Every row belongs to one group in each of 4 separate groupings. Each group adds its own fixed numbers to the row, and there is some noise. The rows also spread widely along 14 directions, which tell nothing about the answers.
Known rows, each followed by its group in each grouping:
[ 10   5 -20 -27  -3 -29 -17  29  -9  11  -6   2  -8 -10 -30  11  -3 -23
  -5  -7 -18   0  18 -24   3   5 -24  -6 -11 -11 -18  -4 -18   4 -26  -4
   1  25 -27 -10 -19]  J dez R k517
[  1   3  13  36   5  20 -13 -28  16 -28  21  -1   7 -10   7  -2  -9   6
   6   4  14  -3  -9   7 -19   6  18  11  20  19  -5   1  14  12  14   4
 -11  -8  18 -10  21]  C Tusi H k345
[-24  -3  39  34 -22  66  -6  -6  10   5  -1  -6   5   0   1  -7   5  -1
  37  -7  18  -7   0  24  -4   7  11  -9 -10  -5 -14   1 -10 -20 -16 -12
  18 -29   1  14  37]  E Pigos T k517
[ -5   9  15  10  -1   8 -34   4  -6  -1   4  20  -8  -3 -11  -3  10 -13
   7 -10  20 -13   4  -1 -11   5  -9 -21  -9  -1   6  11 -25   7 -22 -21
  -5  -8 -15 -12  15]  E lekap S k845
[ -7 -21 -13 -20   8 -11  -4  21  27  42   0  14  16   2  -2 -40  -7 -16
  14   4 -31  -2  46  20  -1  20 -63 -32 -42 -29  27   5 -17  -8 -37   6
  -9   7 -18  39 -16]  C Tusi P k845
[ 12  30   0 -13   7  -4  -9  25 -17  19   6  27   0 -19  -6  -7  -7  -4
 -14 -19  15  -9  10 -18  -8  16 -15 -38 -29   7  12   2 -12   4 -35 -27
  -1   9 -24 -12  10]  J lekap P k345
[  4   8 -10 -42  14 -21  32   3 -33  -3  -2   8  -8  -9   0   4 -12   3
 -18   5 -21   1  -9 -28  26   3  17  -8 -11  -9   3   8   1   1  12   4
  11  22   5   6  -1]  C Puzab S k845
[ -5 -22 -11 -28  -9  -6  15  23   6  22  -1  -5  14   0 -18 -20  -6  15
  24  17 -37  26  17  16  37  -8 -26 -18   4 -49  15  29 -20 -10  -1  18
  -3   8  16  21 -20]  C Puzab Z k345
[  1  -5 -38 -14  12 -35  15  19  10 -24  -4  10   9 -11  25 -36   3  40
 -12   0 -37  28 -21  15   9   0  13  11  -7  -7  12  33  18 -19  23  16
  -2  22   8   8 -10]  J dez Z k845
[  6  11  -1  -6  19 -37  -1 -11   0 -19  19   0  -1  -3  -2   1  -8  -3
 -16   8 -10 -15  -1  -7  -9   1  16 -16  12   4  12  21  12   7  10  10
   0  -2   6  -9   3]  C Pigos H k845
[-12  -1  -1   9  -4   4 -18  -8   1  -6 -23  -5   4 -10  21 -31  39  -8
  -3   0 -14 -11 -39  34  14   4   7   7 -24   7   2  28 -58 -11   4 -12
  -3  -4 -19  -6  22]  E Pigos R k845
[ -5  -5  23  10   1   1 -19  -1 -11  16  20  21 -10  14  -4  -9  -4   2
  13  17  19  -6  15   1 -14 -14 -12 -23   3 -16  30   4   0   9 -13  -8
 -15 -17   5   7   5]  J Pigos T k845
[ -5 -17   8  14 -11  -6 -24   2   5  10   9   0  -2  23 -32  16  -8 -13
  30   9   0  -4  27  11 -14 -21 -23  13  27 -19 -11  -4  -7  22 -10   6
  -3 -18  -6   5 -11]  J Pigos H k845
[ 29  21   2   9  -3 -21 -30 -13  19  -1  12 -24  -4   4  -6  30 -26  -5
 -42 -20  -7 -35  15  -7 -23  17   9  -6  30  31 -12   8  13   8 -20  -4
  -7  -8 -14 -11 -13]  J Puzab R k345
[ -7  -2  -9  11   6  26 -23   5   0  11  -8  13   5 -15  12 -29  20 -22
   9 -15  21  -8 -14   5  -6  20 -18  12 -34   1   2  -7 -34   7 -11 -24
  -2  14 -34  -3  11]  E dez P k345
[ 10   8  56  -9  17 -48  10 -16  -6   4  -1  -5  18   1 -24   5  25 -38
   5  -2  12 -33  29   7   5 -12  25 -41   1  20  17  38 -45   2 -22   4
  12 -45   5 -12  39]  E Tusi H k845
[ -9  28   4  15  11  -5 -29   1 -36 -31  22  36 -36   8   3  19   8  18
 -19   5   3 -24 -19  -6 -41 -15  11 -30 -11  17   0  -9 -13   7  -8 -33
 -19 -26  -2 -23  47]  C Tusi Z k845
[-19   9 -21  23 -23  53   0  20  -1 -23 -27  15  11 -21  21 -20  19  34
  19 -25   8  24 -59  38   9   3  21  35 -16  -1 -31  15 -22 -12  19 -19
  16  13 -14 -13  25]  E Puzab P k345
[ -1  -3 -18  -2 -16 -12  -9   1   6 -19  -4 -27  -1  14 -14  14  -8  16
  -3  21 -38  -9 -16  29  14 -32  13  17  27 -22 -22  20 -26  -3  20   0
  -3 -14   5 -13   2]  J Tusi P k345
[ -1  32 -15  33 -26  72  -3  20  15 -18  -7  -1  -4 -40  17  13 -21  30
   9 -39 -23   6  -2  -1 -14  55  -6   7 -43  48 -64 -30  11 -16 -35 -20
  12  17 -22  13  34]  J Puzab Z k845
[  6  22  -3   1  20   2  -4 -16 -34   9  12  20 -12  12  38  -3  -2  19
 -49  -4  12 -29 -31  -6 -19  10  14  -2  -4  23  20  -9  -2  10  -3 -28
 -13  -7  -7   5   5]  C Pigos H k845
[ -3  -6  -1 -22  25 -31  20  -3 -37   8  -6  10   9   3 -16  -5  20 -24
  12  10  10  -3  -9  -3  10 -30  12  25  -4 -10   5  -4 -32  23  23   1
  15  -6 -14  -4   8]  J lekap H k845
[-10   1 -23 -23  10 -20  -8   7 -26   8   5   5  -5  11  -9   0  -1   1
  -9  15 -16 -16 -14   7  -4 -30   2   5   2 -37   4   0 -19   7  18 -11
   5  -4 -18  -4 -10]  J lekap R k845
[-25 -12   4   4   1  72  11 -34  -1  10  26 -42   7  -3  11  -8 -25   6
  19  40 -21 -24 -15   8  21  -2  12  15  -6 -47  -8 -26 -10  -5  33  -3
   8  -7  12  28   8]  J lekap H k345
[  6 -12   6 -23   4 -29  40   5 -30  26  -8  22  20  -4 -24  -6  -5 -14
  28   3  19  38  30 -18  18 -26  -7  29  16   1   4  -8   4  29   4  19
   4  15   5   5 -23]  J Pigos R k345
[ 28  31  -5   4   9 -31 -30   6   0   4  -1  -4  21 -42 -22  -5  10 -27
  -1  -2  23 -13   6   4   4  -1 -12  -8   0  24   7  16 -69  21 -27 -18
 -15   0 -29 -36  13]  J Tusi T k345
[-22  -3  -7 -17  -2   2  -3  28  -6   5  27   8  -7  14 -12  -5 -21  28
  16  21 -25   4  10   8 -10 -25 -12 -29  -2 -52   6   7  13 -12   0  -1
   0  -7   6   9   0]  J dez H k345
[ -7  -5  18 -11  14  27  28 -21 -44  -3  20  24  -2 -13   0   2 -19  -1
  19  12  29   8  -9 -46  11  -6  33   7   7 -36  12 -23  26  11  25   3
  14  16  27   1   2]  J Tusi Z k845
[-10 -20   8  -7   4  33  -7 -27 -35  16  11  10 -10  24   1   7 -10 -12
  -7  19  29 -20 -27 -20   7 -14  19  18  25 -58  17 -19  -3  14  27 -12
   2   1  13   3 -18]  C Tusi P k517
[ 16  -1  -9 -35  -3   1   4   5   6  -6 -25 -37 -19  -8 -14  26 -19 -53
 -24 -32 -42 -26   5 -54  13  56  13   2 -24   3 -45  -6  28 -22 -23  13
  46  36 -28   6  -2]  J Pigos S k517
[ -8  16  17 -10  -5 -13  20   3 -23  10   9  16  15 -17 -21  -3   1  10
  23  20   0  13  15   7  22 -27  -2 -26   3  -8  10  17 -37   8  -7  -3
  -9 -10  14  -5   9]  C Pigos R k845
[  6 -11 -24   1   3  -1 -30   3  52 -25 -10 -32  -9  -5  11 -16  -7 -29
 -19 -29 -37 -26  -7   3 -21  47   6  -5 -13   0 -21  24  35 -30  -8  16
  28  18 -24  -1   3]  E Tusi T k345
[ 19 -17  -1 -12   1 -36 -15   9 -11  13 -35  24 -13  27  21 -16  27  -8
 -43 -28  -4   1 -18  -2  -8  14   2   8  -4  21  12  18   4  -1 -18   0
  -5  11 -12   5 -15]  J Tusi R k845
[  6   9  29  -1 -27  37   5   2  -7   4  -2 -18   4 -11 -30  28 -16  -5
  21 -12   7  -2   4 -24  25  11  25 -16  23 -19 -24  10   0  -7 -19  -1
  28  -2  14 -10   7]  J Pigos Z k345

New rows, each followed by its group in each grouping:
[  7 -17   5 -14   2 -16  32 -18 -33  20 -10   2  12  21   7  -1   6  15
  -4  21  -1  12   6  12  30 -34   8  38  32   9   4   3 -37  24  15   3
 -19 -10  23  17 -21]  E Tusi H k845
[-11 -15   6  17 -12  10 -11  20  -8  15 -12  19  -5  22 -12   4  11   2
  28  -7  -2  10  17  23 -17 -11 -30  20 -15  12 -21 -18 -18  16 -19  -6
  -4 -16 -20  19  14]  J Puzab H k845
[ 20 -18  12  11   2 -10  13  -6   2  21 -34  17  35  -4  -1 -17  25 -22
  16 -39  39  26  17  10   7   9   1  46  18  34  -1   8 -20  13 -15   9
   5  -2  -7   8 -12]  E Tusi Z k517
[ 23 -11   6   7   5   0   5  -7  11   9  -8   1  11  14   3   6 -12 -11
 -13 -45  27  -1  11 -20 -20  26  21  33  27  21 -10  -7  54   4 -11  11
  25   4  -7   9 -19]  J dez Z k345
[ 10  10   3  32   0  17  -1 -19   7 -22  -3   5  -4  -9  21   7  -5  12
 -12 -17   0   3  -2   1 -15  27   6  30  -6  68 -25 -13   9  15  -5  -5
 -14   1  -3  11  21]  C Puzab S k845
[  0  18 -12  12  -9  22 -33 -11  -8 -18  24  -8 -22  -8  -2  27 -27  11
 -15  10 -12 -25 -15 -16 -14   4   9   1  12 -12 -22 -14   3  10   7 -15
  -9  10  -5 -14  -4]  J Puzab R k845
[ -9   9 -14  -8  -2 -29  22  12 -31 -44  -5   8 -13   3 -19  23   8  23
   8  18 -32  14 -19  10   6 -41  25  13  12  10 -37   8 -18   9  24   3
   3 -10  14 -21  31]  C Tusi H k845
[  0 -23  -4   9  -5  -3 -39   4  18 -20  13  17 -28  17  -1  -3 -16  -8
  -8  -9  -9   6   2 -22 -36  14  -8  -8  12 -20   0   2  64  -1   0  16
  -6  23   6  -6 -17]  J Tusi R k345
[-11   8 -15  -8   0  59  16 -13 -14   8   9 -32   2 -27  -1   7 -26  -7
  14  19 -14 -19 -14 -10  24  12   4  19 -19 -18 -29 -33 -25   4  15 -12
  16  13 -12  14  13]  C Puzab T k345
[ -3   7  21  14 -26  41  10  -9 -27 -24   2  -5 -14   5 -11  32 -13  32
   6  11  13   7 -30  -8  18 -21  47   3  43  -2 -29   3   5   4  14  -9
   6 -13  39 -19  22]  C Tusi T k345
[  7  28  -9  17   3  19  10 -21 -40  -7   8  -8   5 -19   5  20  -9  24
  -1  20  26  -6 -27   6  10 -33  25  51  21  31 -20 -25 -45  35  28 -26
 -16 -10  -5 -16  18]  J Puzab T k345
[ -1  -3   1   2   7  -8   6  -1 -14 -10  -3  11   4   0   3 -11  10   0
   4  -2  13  10 -24   1  -2 -11  20  18  10  -2   5  11   5   8  19   4
   9   3   1 -10   8]  J Pigos H k345
[-10  16 -11 -10   7  12  -7   6  -9 -11  11   0  -9  -9   6  -6  -5   6
 -10  -2 -18 -18 -26  -5  -6  13  13 -28 -15 -24   5  11   4 -19   2 -12
  15   0  -7  -8  20]  C Pigos Z k345
[  6 -22  21   6   1  15   8 -23   3  -7   3  -4   9 -17 -15  -1  -1 -25
  28   0  15  11   3 -25  25  19  14  11  14 -15   1   7   5  14  14  23
  13  16  21   1  -3]  C Puzab Z k845
[-17  11  16   1 -19  30   9  18 -37  -7  22  32 -28  13  -5  15 -16  43
  10  15   1  16   9 -13  -2 -26   0 -25   0  -5 -11 -10   8   4  -7 -24
 -20  -6  26  -3  18]  E dez P k345
[ -5 -11  17  -9   0  22  23 -13  -2   9   3 -13  13   2  10 -12  -6   6
   6   3  -3  -2  -7   6  21   3  24   1   9 -19   6  18   1  -9  17  10
  15  -2  17  16   1]  E Puzab H k345
[ -2 -13  24   8  -1 -11 -12   9  15   1  11   8  -9  25 -14   2  -6  -2
   7  -7 -14  -6  34   3 -26   5 -11 -26  -2   5  -2   7  31  -2 -22  11
   4 -20   3  16  10]  J lekap H k845
[ -6   9  -2  13 -16   8  -4   3  -3 -21   5 -17  -9   6 -12  24 -13  28
   7  13 -20  -9 -11  20   0 -25  22   8  20  -4 -28   9  -9  -1  14  -3
   5 -21   5  -4  18]  J Puzab T k845
[ -8 -29  27  13  -8  33 -23 -13   9  -7  -3  -8 -28   4   9 -17  11 -21
  10  18 -23  -7  -2 -12   8  24 -11 -18 -34  -3  -1  -4  -6  -9 -12   4
  -8   6  10  17  28]  J Tusi T k845
[ 11 -29 -21 -30   4 -57   8  19   4  -7 -30   5  -4  14  -8 -14  14 -18
 -10 -17 -27  24  -7  -5   7  -1   3  23   5  -5  -4  28  25   0  18  33
  16  28  -9  -1 -21]  J Puzab R k345
[  4 -15   6  16  -5   5 -22   2   9 -15  -2  -3 -19  16  -1   7   3  -8
  -4 -12 -11  -3  -5  -4 -19  15  -2  11  -1  16 -19   0  21   5  -3   7
   2   2  -7   0  12]  J Puzab H k345
[  5  10   7  30   6   4 -24 -14  -9 -28  21  12 -15  -6   3  14  -6   9
  -3   1  17  -3  -9 -13 -25  -3  13  13  12  18  -3 -10   9  15  13  -7
 -17  -5   4 -15  18]  J Puzab Z k517
[  2  20  -2  17 -24  12  24   5  12 -14  11 -19  19 -20 -23  28 -28  42
  27  14 -31  17  28  27  19 -14  -3   9  23  27 -46   5 -23  11  -4   6
  -9 -14  20   7  10]  C Puzab H k845
[-19  -9 -20  -4 -22  -5 -31  16   7  -9  11 -12 -25  23 -25  12  -6  22
   4  34 -63  -5   9  26   1 -25 -31 -22   6 -30 -21  10 -25  -3  -3  -4
 -22 -13   3   4  -3]  C lekap R k845
[ -4 -18   3  -4 -33 -12 -30  37  -8 -31   0  35 -25  21 -41  23  -5  18
  20 -16   8  37  -5 -18  -6 -21  16 -21  58 -59 -11  43  42  -9   2  14
   8  13  34 -35 -23]  E Tusi Z k517
[-15 -12 -16  -7  10 -37 -28  16   8 -52   9   3 -38   8 -22   8   2 -23
   9  -1 -31 -13  -8 -11 -28  -6  10 -16  -7 -23 -16  24  34  -8  21  18
  21   8 -13 -22  22]  E Puzab T k845
[ -5   6   4   3  13  -7  -3 -12  16 -15  19  -9  10  -3   1 -13 -16   9
  -1   9 -10 -11   2  14 -11  -9  18  -9   7 -11  12  20  19  -9  18   8
   5 -15   4   2  14]  J lekap S k345
[ -3  22  -2  10 -27  26  -8  27   3   2   4  -1  16 -14 -38  24 -25  20
  33  -9   8  13  18  10   2 -15  -6   3  21 -12 -36   0 -15   4 -24 -14
   8  -8  -9 -11   1]  J dez S k345
[ 24   5  -3 -17  -7  20   7 -21 -19  28   3 -36   0   1  14   8 -19  18
 -37  18 -25 -16   1 -13  40   9   0  10  17  10  -2  -7 -37   8  -6 -16
 -23   1  14  16 -22]  J lekap Z k345
[ 11 -25  12   4 -11   0 -17 -12   4  14  -9 -10  -9  14  -1  -6   8 -15
  -1   9  -7  -3  16   2  17   4 -17   6  13   9   1   9 -30  12 -18   1
 -20  -2   9  12 -13]  E Tusi T k845
[  7 -11 -25 -10   2 -49 -25   4  10 -32  -6 -20 -37  20 -10  11   6 -14
 -26  11 -55 -17  -7  -3  -5   1  -6  -3   4   9 -17  22   3   0   4  12
  -5   3  -8  -9   3]  C Pigos T k845
[ -8  -1  -8  -2  -1   6 -18   6 -17   1  11  14 -16   3  -1   0  -7   7
  -2  11  -5   2 -10  -5  -9 -12  -8   3  -2 -18   1  -7   1  10  10  -8
 -12  10  -6  -3  -3]  J Puzab R k345
[ -7  41 -32 -57  16 -14  15  43 -60  11   3  22 -25 -13 -15  22 -14  -7
 -19 -13 -20 -20   6 -38  -8  -4 -11 -28 -49  -5 -22 -25 -23  -3 -30 -38
  17  16 -47 -10  17]  E dez S k345
[ 10   5  43 -15  27 -19  30 -47 -29  16  11 -18   7   7   7   9   0 -25
 -25  13  12 -41  10 -24   9  -7  44  -1   0  19  17  -9 -12   9   7  -2
  10 -27   7  12  17]  J dez R k845
[ -7 -21  -9  -5  22 -26   3 -21  -3 -42  27 -12 -53  36  19   7 -24  12
 -34  31 -55 -17   4 -23 -29  -8  17   3  -1  14  -8 -14  72  -3  36  20
  -8  -5  20  20  13]  J lekap T k845
[  1  12 -27 -21   3 -12   5   3 -12 -16   6 -14   0 -25  -9   0 -10  12
  -3  29 -30  -4 -16   1  28 -13   8  -6   4 -19  -8  15 -37   1  15  -4
  -5  11   8 -13   3]  C Tusi T k845
[ 19 -12 -10  -2  -9  17 -17 -11 -28  35 -23  20   2   2  26 -16  12   5
 -28  -5  23  10 -30 -10  23  12  -8  37  11   1  13  -9 -35  23  -8 -17
 -27  31  -2   5 -40]  J Tusi R k845
[ 15 -29  27 -23  -3 -22  17  -3 -44  24 -27   4 -22  32 -27  23  20 -37
   0   0  10   1  12 -31  28  -9  -1  15  10  17  -8  -7 -24  31 -11   6
   7  -3   3   8  -1]  C Puzab T k845
[ -5 -38   9   7  14  13   0 -29  18   7  -7 -22   4  16  11 -22   2 -37
  11   5  -3 -15   1   6  -8   8   5  35  -8  -6   3 -15  16   1  17  19
  16  -8  -8  26   9]  J Tusi T k345
[  1  -9  -2  -1   2 -22  -1  -2  -1  -6  -7  -7   9  10 -25  18   4 -19
  15 -10  -1  -6  18   9  -8 -20   9  25  27  -4 -20   5 -14   4   3   7
  13 -20  -7  -6   0]  E Tusi Z k517
[  9  -3   0   9  -6   8  20 -10   8   8  11   4  23   2  -1   0 -28  24
   5  -3  15  15  13   9   6  -4   6  20  37   0   3   6  23  14  14   9
  -4   1  18  11 -22]  C Puzab P k345
[-30  12   3 -31  33  24  34   4 -34  24  27  23  17 -26  -8 -23 -10 -13
  34  14   7 -16  10 -11   2  -4  -1 -37 -48 -54  27 -22 -13  -7   6 -13
  30  -6 -13  18  26]  C lekap Z k845
[-11 -50  20 -11 -23  45  31  -2   5   0  -5  -3 -15  22  -6   3 -23   1
  26  -3 -21  29   5 -32  27  27  11  10  12 -38 -23  -2  69  -8  15  39
  29  32  42  36 -20]  C Puzab H k845
[  5   4   0  15   7   5  -7 -23  14  -5  19 -12  23 -13 -22  17 -20 -12
  21  -4  20 -17  11   2  -6   0  14  19  35 -16  -7   1  -1  18  12   7
  14 -11  -2  -5  -8]  C Puzab Z k845
[ 23  -1  -3   5 -12   8  -8  -9  47 -14  22 -30   5 -14 -10  15 -48   0
  -8 -20 -21  -5  37 -24  -2  46   4  -9  36   5 -28  18  58  -5 -15  24
  10  24  18   7 -36]  E lekap H k845
[  0 -10  -5  -3   7 -21 -19  17  -5  -2  -9  26  -7   8   9 -23  18   0
  -9 -15  15   7 -19   9 -11  -1   4  -5  -1 -13  23  31   1  -7   4  -1
   1   5 -10  -6  -2]  E Puzab T k517
[  7  29  11 -18  -4  26  -8   3 -26   7  13  -2 -19 -10  -6  25 -22  -2
 -20 -10   5 -25   6 -40   4  18   8 -29  -7   3 -14  -9  -9  -2 -31 -30
   2   7  -8  -8   7]  E dez S k345
[ 16  -8 -11 -26   7 -17  20 -15  12   7 -14 -39  15  -7   0  -6 -14 -22
 -12   1 -32  -8   6  -7  30  15   8  22   4  -1  -6  13  -3  -4   6  20
  15  15  -7  15 -16]  J Pigos S k345
[ -5  13   3   3   2  -6  19 -13   3 -11  25   8  20 -20   4  -8 -25  31
  10  15  -4   9  16  13   0 -19  18  -9  23  -4   5  16   9  -2  13   6
 -12  -5  26   2  -4]  E Tusi R k845
[  4 -18  27   7  -2  -6  13 -24  24   3  -9 -40  15  32   8   5  -2   3
 -16   2 -30 -25   7  35   0  -3  29  11  20   9  -8  19   2 -22   4  18
  14 -43  15  28  13]  J Tusi H k517
[ -4   2 -29  -7  -7  30 -26   2 -19  -3  31  -5 -31  -7  -5  19 -34   6
   1  25 -21  -5   4 -28   0   2 -33   9   5 -22 -21 -30  -9  25   5 -14
 -29  31  -4  -3 -22]  E Puzab H k345
[  1  27 -13  21  13 -25 -15  15  22  -6  21  21  15 -19   2 -12 -13  17
   4 -13  -3   1  27  28 -47  -3 -20 -11 -16  33   3   2  11   5 -14  -4
 -15 -11 -26  -1  16]  J Puzab R k345
[ -6 -11   0  16 -24  21 -33  16  12   1  -6   6 -17  23  -5   8  -1  18
   1 -10 -27  -3   7  17 -12  13 -21 -17   3  -6 -18   5  -6 -11 -34 -10
 -10 -13   3  12   4]  C Tusi Z k845
[ 21   2  53  -5   2  -7  44  -5  11  32 -15  -7  32   6   0  -6   4  -5
  -5 -31   9  -3  33  12  13  25  18 -26  -4  46   8  27   3 -11 -35  15
  24 -30  11  28  21]  C Puzab H k345
[ 10  -6  22  14 -29  47 -36  -9 -24 -11 -17   4 -51  33  26  25   3  19
 -47 -17   1 -16 -49 -28   4  31  28   1   8  10 -16   2  13  -5 -13 -22
  -7   9  12   1   5]  J Puzab S k845
[ -9 -22   7   3 -14  18  23  -1  -5 -34 -13 -15 -19  14 -10  25   0  -5
  14 -12 -23  16  -2 -18   5   5  30  37   9  15 -59  -9  34  -6  16  18
  26   9  14   6  13]  E dez H k517
[ -4   5 -41   6   1  -9  -2 -11  15 -41   3 -44  -4 -15  -3  13  -9   8
   3  17 -60  -8  -6  24   5 -12   2  43   4  20 -46  -1 -30   3  31   5
  -7  -3 -14  -6  15]  E Puzab Z k345
[ -1  -5  16  -6 -25  56  40 -21  -4  31  -5 -33  19   2   9   0 -20  30
   0  19 -26  -6   5  17  56   8   9   4   5  -6 -15   0 -32  -9  -2  -9
   1 -12  28  39  -5]  C lekap P k845
[ -8  -6  21   5  29 -68   6 -23   3 -28  21   7   7   6 -25  -1   4 -30
  21  16   4  -9  24   3 -29 -38  21   1  16   2  16  17  24  17  30  29
   8 -26   2 -14  22]  J Pigos R k845
[ 11 -21   0 -40 -12  15  31  16 -20  16   0   1 -14  11 -13  13 -30   2
  -7  -7 -15  24  13 -56  30  24   2  -4  15 -22 -17  -7  48   1  -9  18
  15  42  28  18 -37]  C dez H k345
[ -2  -8   2 -18  -3  17  15   6 -12  -1  -2  -6   0  -2   1  -2  -9   4
   2  -2 -10   5 -23 -12  20   7  23   2   0 -29  -6  11  13  -7  17  10
  22  19   8   3   0]  J Puzab H k345
[ 16 -16  22  19   6 -17 -15 -16  16  10 -12  11  13  10   8 -19  23 -13
  -6 -14  13  -2  11  17  -5  16  -6  -1   6  28  22  20 -19   7 -22   4
 -13 -19   4  10   6]  C Tusi Z k845
